There are 8 hidden switches. A switch that is on adds its own fixed numbers to the row, and there is some noise. The rows also spread widely along 10 directions, which tell nothing about the answers.
Some rows, each with its switches (1 for on, 0 for off) after it:
[-29 -21  28  11   4 -16  -6   6 -24 -23  13   9   5  -1  15 -30   4   5
  11 -35  -5   0  25 -40  21   8   1   0  11 -22  -2   2  -2 -33  -1   1
   4  -2 -12  -5  -7] -> 0 1 1 0 1 0 0 0
[-31 -13  22   9 -13  -2 -22  11   9 -13  -2   6  -5   0  10   0   7   4
   6   2  11  -9  22 -21  30  -1  -7 -16  20 -33 -20  -4   2 -23   4   8
  -5  13 -22   2  -5] -> 1 1 1 1 0 1 0 0
[-13 -14  31  15 -12 -20 -16  -3 -28   2 -10  -9  -5  18  14 -27   7  25
  12 -15  16  15  33  13 -14  -8 -31   5  19  20  -1  -9 -14  -6 -11  -8
   6 -12  11 -19 -18] -> 1 0 1 0 0 1 0 1
[-12 -11  34 -10 -16  -4   2  -1 -30 -11   2 -17  -4  -5  23   0  -9  21
  23 -47   3  19  19   9  31   2 -27  13  13  -1 -13   0  -1 -25  -1  -6
   7 -14  12   2 -19] -> 1 0 0 1 1 0 0 0
[-12  -6  31   8   6 -21  -3   3  -3 -10  -3  -2  -4   7  15 -34  12  -1
  13 -30  -1   3  16 -11   9  12 -15   6  14  15   8  -2 -10 -14  -9   1
 -18  11   5  -5  -9] -> 1 1 0 1 0 0 1 0
[-18 -12   9   0 -17   5  -8  19 -18   4   8  18 -11   9  -9  18   6   6
   9 -31  29  11   7  -1  13   0 -26  26  16   1 -24  26  -1 -26   5  24
  33  24   3  14 -21] -> 0 0 0 0 0 0 0 0
[-16   1   8   5   5 -11 -23   1  15   4 -13   7  -6  15  14 -16  11 -12
  -1 -11   1   9  17  -2  17   0 -11  -6   8  -4 -17  -3   3   2  -5   5
  -8  22   7  17  -2] -> 0 0 1 0 0 1 1 0
[ -6 -12  -7   1  -5   7  11  10 -13 -13  11  14  -8  10  13  -4  -9 -17
  11 -39   9  15   2  -8   5 -21 -27  31  10   2   4  23  -6 -15   3  19
 -11  12   4  16   2] -> 1 0 0 0 0 0 0 0
[-11  -6  10   2   5   7 -15  12  38 -11 -16   4 -23  -2   0 -13   4 -22
  10  11  15  -7   6  -5  17   0 -27  -2  25  22 -10  20 -14   6   7   4
 -26  46   3  20   9] -> 1 1 0 0 1 0 0 0
[  2  -2 -15   8  -1  -3  -1 -13  28  -3  -8   6  -6  19  15 -13  -9 -16
   0   9  10   3  11  10 -10 -19 -28   4 -12  11  12   3  -6  18  -1  13
 -20  14   6  17  19] -> 0 0 0 0 0 0 0 1
[-12   1  16   1 -31 -16  -8 -13  -3   5  -9   7  -7  29   6  12 -11  16
  -1  17  43  10  17  14 -13   2 -49   7  -4  15  23   5 -22   3 -10  29
   1 -10   6   5  10] -> 1 1 1 1 0 0 1 0
[-10 -19  21 -25 -38  14   9  -7  18  -6 -12   1 -33  -7   1   4 -19   0
  14   1  26   9  16   2  12   4 -48  13  -3  23   3  27 -24  -6  14  16
  -9  -2  14  28   4] -> 1 0 1 0 0 1 0 1
[-16 -25  12   9   1  -7  11  10 -16 -15  17  19  -5  -3   9 -38  10 -19
  13 -51 -14   2  12 -39   3  -8  -6  24   5  -3   3  20  -6 -38   5  14
 -17   8 -12   2 -13] -> 1 0 0 1 0 1 0 1
[-20 -12  22  -1   0 -12   2   7  -6  -3  -9  11  -1  11  18 -16  10  -9
   8 -50  -7  24   8 -18  16   1 -22   5  15  10   5   9  -7 -23 -14   1
 -23   7  15   5 -14] -> 1 0 0 1 0 1 0 0
[-14   4  28  15 -21 -32 -16 -18 -25  18  16  -2   1  18  -6 -16  10  28
  -6  -2  29  -7  23   8 -16  10 -24   6 -15  -3 -11   2  -7 -17  -9  24
  34  -6  -2  -2 -17] -> 1 0 0 0 1 1 1 0
[  1 -22  -6  13  -5   6 -19 -19 -15   2 -11   7  -3  19   1 -31  -4  10
  -2  14  12   2  36  22 -16 -26 -39  11  15  20   0   7 -14  15   9  -3
   6 -18  12 -10  27] -> 0 1 1 0 0 1 1 0
[-18   2  -9  10   9  -6 -10   9  23  -6 -12  21   3  27  18   4   4 -22
  -2 -13   8  12   3 -13  15  -9 -15  -8  10 -10   0   1   5  -1 -14  13
 -18  35  -1  17   4] -> 0 0 0 0 0 0 0 0
[-15 -18  21 -15 -35  11 -14  -5  19   8 -14   8 -32  -2 -17   8  -1  10
   7  29  39  -9  23   7   7   7 -40   8   4  18 -17  27 -18  -8  19  24
  12  11   1  21   1] -> 1 0 1 1 0 1 1 1
[-14  -5 -11   8  -1  -7 -26   8  11   1   1  26   1  21   0 -10   7 -10
  -4   6  16   5  16  -3  -5 -16 -16   0   6  -7 -16  16  -2  -5   2  20
   3  28  -8  21   5] -> 1 0 1 0 0 0 0 1
[-10   1  12  -8 -22 -16 -17 -22  13  22  -2   7   1  16  -6 -17   8  13
 -10   8  12   6  19  21  -9   8 -29  -7 -26  12 -12  16  -6  -2  -3  16
  12   0  11  22  -4] -> 1 0 0 1 0 1 0 1
[-14  -3  16 -22 -14  -8   4 -19   8   3   5  16  -5   1   1  -3  -5  -3
   0 -19   4   9   8 -15  23  23 -19   4 -26  -4   0  25  -5 -20   2  26
   9   0   9  34   3] -> 0 0 0 1 1 0 1 0
[-25  -5  29   1 -17 -28 -16 -13 -16  14  -8   8   5  24   9 -13  10  23
  -3 -19  11  23  27   3  -4  13 -27  -8  -6  10  -2  -1 -10 -16 -16   7
  18 -11  14   2 -18] -> 0 0 1 0 0 1 0 1
[-15 -12  16   6 -16  -4   7 -13  -6 -16   5  -8   0   2  25  -5  -7   7
  12 -18   0  -4  22 -11  26  -7 -12  -1   0 -35   1 -13   5 -21   4   8
  -8 -17 -15  -5   2] -> 1 0 0 1 0 1 1 0
[-14   6  25   4 -21 -41   4 -22 -15  10  17   5   8  22  13 -23   6  12
  -5 -28   7  16  15  -1 -19  12 -23   4 -33   0  13   1 -10 -20 -19  23
   9 -15   5   7 -20] -> 1 0 0 0 0 1 0 1
[-15  15  17  -1 -19 -23 -18   1  27  23  10  20 -15  10 -11  -9  20 -12
  -6  -1  22  -2   2   3  -7  21 -21  11 -17  13 -15  26  -9 -10  -2  38
  10  42   0  35 -16] -> 1 1 0 0 0 1 1 1

New rows, each followed by its switches (1 for on, 0 for off):
[-15  25  31  15 -16 -42 -15   3  -5   9   7  -6  -2  26  18   7  12   9
   4 -22  29  13   6  14  -3  16 -22   7  -3  -3   0 -15  -3 -10 -23  28
  10  21   2   5 -27] -> 1 1 0 0 0 0 1 0
[-13   2  32   1 -29 -33  12 -20  -3  -1   8  -3 -13  15  16 -16  -7   5
   0 -13  21   4  14 -13 -11  22 -28  11 -30   6  36  -5 -22  -7 -13  31
 -10 -17   7   6  -3] -> 0 1 1 0 0 1 1 0
[-15  -2   1  21 -14 -19 -11   6 -14   7  15  14  -6  20   8  -1   7  -6
  -2 -13  24  -2  11 -14  -9 -11 -12  18  -6 -17   3   0  -1 -14  -3  38
   5  12 -14   6  -8] -> 0 0 1 1 0 1 1 0
[-26   3  29   6  -1 -39  -7  -7  -5 -14   8   1  13  10  35 -22   1   1
   6 -30 -10  12  18 -28  13  10   2 -17 -17 -30   9 -15   2 -26 -16   9
 -17  -4 -14   7 -14] -> 1 0 1 1 1 0 0 1
[-21 -28  26 -11   1  -1   9  -5 -18 -33  11   5   2 -13  20 -36 -11   1
  16 -37 -18   1  25 -43  33   3  -1  -1  -1 -25   0  10  -4 -36  11  -4
 -13 -23  -9   8   6] -> 1 0 1 1 1 0 0 0
[  0 -12  16  11 -14  -7  -2   4  -2 -18  18 -23 -21 -11  20 -18  -8   0
  23 -10  13 -18  22  -6   6 -11  -5  20  -9 -13  -2 -14  -4  -5  16  14
  -9  -1 -16   0  -8] -> 0 0 1 1 0 0 0 1
[-10   4   5 -20 -25  -2 -13   5   5   9   9  11 -12   8   1  14  -9  -1
   3 -13  25  14   6   9  12   2 -26  14 -15  -6 -19  26  -4 -10   4  30
  12  12  10  42  -7] -> 1 0 1 1 0 0 0 0
[ -6  -9   9   2  -6 -11 -17 -19   1  15  -5   6  -2  18  -9 -32  10  15
 -10   3  12   1  24  13  -8   3 -28  -3 -10  20 -11  12  -9   5  -4   2
  15  -3  20   8   2] -> 0 0 0 0 0 1 0 0
[-16 -19   1  12   2  -3   9   7   1 -16  -1  21  -8  16   6 -10   1 -14
   5 -19  16   0   6 -32   1 -10 -21  11  11   4  18  12  -9 -14  -5  18
 -15  18  -5   1   5] -> 0 0 0 0 0 0 0 0
[-22  -1  47   3 -31 -33  -5  -6   6  -2   1 -12 -19   6   3   4   2  22
  10  10  41 -13  18 -16   5  35 -20   1 -15   1  14 -11 -18 -14  -6  30
   7   0  -7  -1 -15] -> 0 1 1 1 0 0 1 0
[-17  -7  26   4  -9 -24   4 -11   7  -6 -11  12   0  21   9 -23   3   5
   1  -9  12  12  15  -9 -12  14 -36  -4   1  29  29  10 -23  -9 -16   8
 -14   4  10   0   0] -> 1 1 0 0 0 0 0 1
[ -1  -2  -7  -1  11   3  -9 -14  41  -5 -16   2  -4   8  22 -28   0 -27
   0   4 -14   0  12   2  21 -13 -16 -14   1  -3  -5  -1   1  16   4  -3
 -42  14   4  22  25] -> 1 0 0 1 0 1 1 0
[-12 -10  31   1 -11  -2 -21   3  -1 -13   3 -15 -16 -16  15 -12  -1   9
  22  -3   7  -9  30   4  25   3 -12   8  15  -6 -26  -2  -3 -13  18   1
   3   8 -11   4  -7] -> 1 1 1 1 1 0 1 1
[ -3  -6   9 -10 -11  10 -23  -7  27   6 -10  -9 -19  -8  -3  -4  -1   4
   8  17  13  -9  22  24  21   1 -25  -1  -1  15 -33  13  -1  10  18   1
   9  19   9  25   2] -> 0 0 0 1 1 0 0 1
[ -2 -14 -17   2   2  16 -16 -22  12   3 -23   8   4  22   9 -15  -6   3
  -7   9   0  13  26  27   9 -27 -38 -11  12   8 -12   6   0  20   3 -14
  -4  -8  20   9  28] -> 0 0 0 0 0 1 0 0
[-15 -11   7   6  -9 -15  -8 -16  15  -9  -5   1   1  17  10 -17  -5   8
  -2  20  18 -11  23 -15   1   0 -16 -17 -17 -11  15  -9  -9   5  -5  11
 -10 -11  -5   3  15] -> 0 0 1 1 0 0 0 0
[-12  -9  22  12 -13 -16 -18   1  -9  14 -12  -3 -21  14   0 -14   8   6
   7  -2  28   8  23   9 -18  -2 -39  12  12  37  -2   6 -19   3  -7  10
   0  14  15  -1 -14] -> 0 0 1 0 1 1 0 1
[-17  -6 -10  12   6 -17 -18 -14  -9   0   5  33  21  32  10 -32   8  -7
 -16  -5  -3   9  21 -16  -8 -16  -9 -11  -5 -25  -1   6   2 -13 -10  16
   0  -3 -10  10  16] -> 1 0 1 0 0 1 1 0
[-13  -7  42 -25 -27 -12  18 -11  22  -8  -1  -8 -28  -9  -2  -8 -11   2
  11  -5  27  -3   4 -17  15  34 -35   6 -25  26  13  23 -26 -12   0  22
  -9   5  15  30  -6] -> 1 0 0 0 1 0 0 0
[ -7   7 -15  14 -13  -6 -27  -7  16  18  -6  14  -2  30   1   2   7  -3
  -9  19  26   6  14  30 -18 -23 -33   0   1   4 -15   9   1  12  -5  21
   6  24  -1  17   4] -> 1 0 0 0 0 1 0 1
[-14 -16  10  -3 -16   5  -6   0  14   5   3  17 -21  -3 -17  -7   6  -9
   0  11  25 -16  11 -18   5   3 -24  11   1   7 -11  34 -13 -17  14  29
   2  22  -9  21   3] -> 1 0 0 1 1 1 1 0
[-20  -9  -2   3 -17  13 -17  -6  21  -9   4   7  -4  -5   4   7  -7  -3
   0  21  11 -18  19  -5  28 -13 -15 -13   4 -40 -24  10   5 -12  18  14
  -1  11 -24  17  15] -> 1 1 0 1 1 1 0 0
[-25   2  41  15 -21 -51  -6  -3 -16  11   9  -2  -4  26   6 -20  17  17
  -3 -19  29   5  16 -20 -18  25 -16  -2 -20   2  16 -12 -14 -17 -28  26
   8  -2   3  -6 -31] -> 0 0 1 0 0 1 0 0
[ -8 -11  45 -25 -31  -9   2 -23  18  -4   4 -24 -30 -22  -3 -30 -12  15
  10  12  17 -15  25  -5  18  30 -24  -4 -34   8 -11  11 -22  -5  13   9
  -1 -17  11  27  -3] -> 1 0 1 0 1 1 0 0
[-17 -16  36 -18 -22  -4  16 -18  19 -23  -1  -7 -16 -11  17 -17 -14   0
  12 -10   3  -4  18 -30  34  19 -15  -7 -18 -20   7   1 -12 -20   9  11
 -17 -17  -4  18   8] -> 1 0 1 0 0 1 1 0
[-18 -14   6   6 -26   3  -3  12   8  -6  10  21 -17   7 -16  15  -1   0
   4  14  42 -18   7 -18  -2  -2 -28  16   4  -5   1  28 -15 -21  10  38
   9  21 -20  11   0] -> 1 1 0 1 0 0 0 0
[-10   5 -12  12   7  -5 -15   3 -11   0   2  27   8  24  12  -4   0 -15
  -2 -22   6  21   9   9   0 -20 -28  14  20   2  -5  19  -1  -7  -7  15
   0  24   2  16  10] -> 1 1 0 0 1 0 1 0
[ -5 -10  20   6 -10   1 -17   2 -17   5  10  -6 -17  -9  -2 -21   7   7
  13 -16  10  -8  23  13   7  -5 -23  25  18  11 -27  14  -6 -14  14   8
  11   8   3   2 -10] -> 1 1 0 1 1 1 1 0
[-10 -10 -12   6  12 -11  -1  -5   2  -4   5  29  10  23   7 -35   4 -18
  -9 -18  -5   8   8 -20  -7 -12 -15   2  -6   1  12  21  -5  -9  -8  16
 -18   7   2  15  14] -> 1 0 0 1 0 0 0 0
[-27  -9   7  -8  -1  -1  -2 -11  22 -10   1  23   5   3   8 -16   1 -17
  -6 -12 -10   5  10 -34  29   6  -8 -19  -8 -29 -11  20   3 -24   0  11
 -11  13  -7  30  10] -> 1 0 0 0 1 1 0 0
[ -2 -14   8   0   7 -10  -1 -22 -13 -13   7   9  12   6  14 -49   1   5
   4 -24 -20   8  27  -3   6  -5 -10   5  -5  -2  -8   8   0 -15   7  -4
   5 -14   3   7   9] -> 1 0 0 0 0 0 1 1
[-24 -18  20 -14  -5  14 -12   4  12  -7 -18  17  -5   0  -4   7   7   6
   8  -9   9   5  16  -9  43  11 -19  -8  24  -5 -30  20   0 -24   9   3
  13  17   1  18   1] -> 1 0 0 1 0 0 1 0
[-25 -22   6  -5   0  15 -13  10   1  -3  -6  32  -5   2 -15  -2   8  -6
   2 -15  11   6  14 -22  27   4 -20   2  21   3 -28  38  -1 -24   9   9
  20  27   3  22   0] -> 0 0 0 0 1 0 0 0
[-31 -11  13  -3 -12 -14  -2   1   8  -1  -4  34   7  23  -6   5   8   3
  -8  -8  20   9   7 -33   8  14 -21 -12  -2  -8   6  22  -7 -30 -13  26
   4  13  -6  15  -2] -> 1 0 0 1 0 0 0 0
[-11  -9   9  18  -3  -6 -19  20 -41   2   9   6  -9   6  16 -19   7  -5
  16 -48   4  22  20   7  -7 -27 -24  31  31   9 -19  11  -4 -18  -1   5
   4  16   4   0 -22] -> 1 0 1 0 1 1 0 1
[  0   1  33 -12 -19 -17   1 -22  18  -6  -4 -30 -24  -2  15 -21 -18  10
  12   5  21  -1  19   9   8  16 -29   1 -30  19  11  -8 -18  17  -3   7
 -14 -12  20  18   1] -> 0 0 1 0 1 0 0 0
[-32 -14  19  -8  -3   4 -25 -11  20   6 -30  16   6  10   0  -2  11  12
  -7   6   0  10  25  -7  37  13 -21 -35  13  -6 -25   8   3 -11  -5 -11
   6   9   8  11   3] -> 0 0 0 1 1 1 0 0
[ -5 -11   1  16   8   2  -8   5  36 -17 -18  -3 -17   6  18 -15   3 -23
  13  16   9 -17  13  -7   8 -17 -16  -2  19   8   4  -8  -4  11   5   6
 -41  34 -14   1  15] -> 1 0 0 1 0 0 1 1
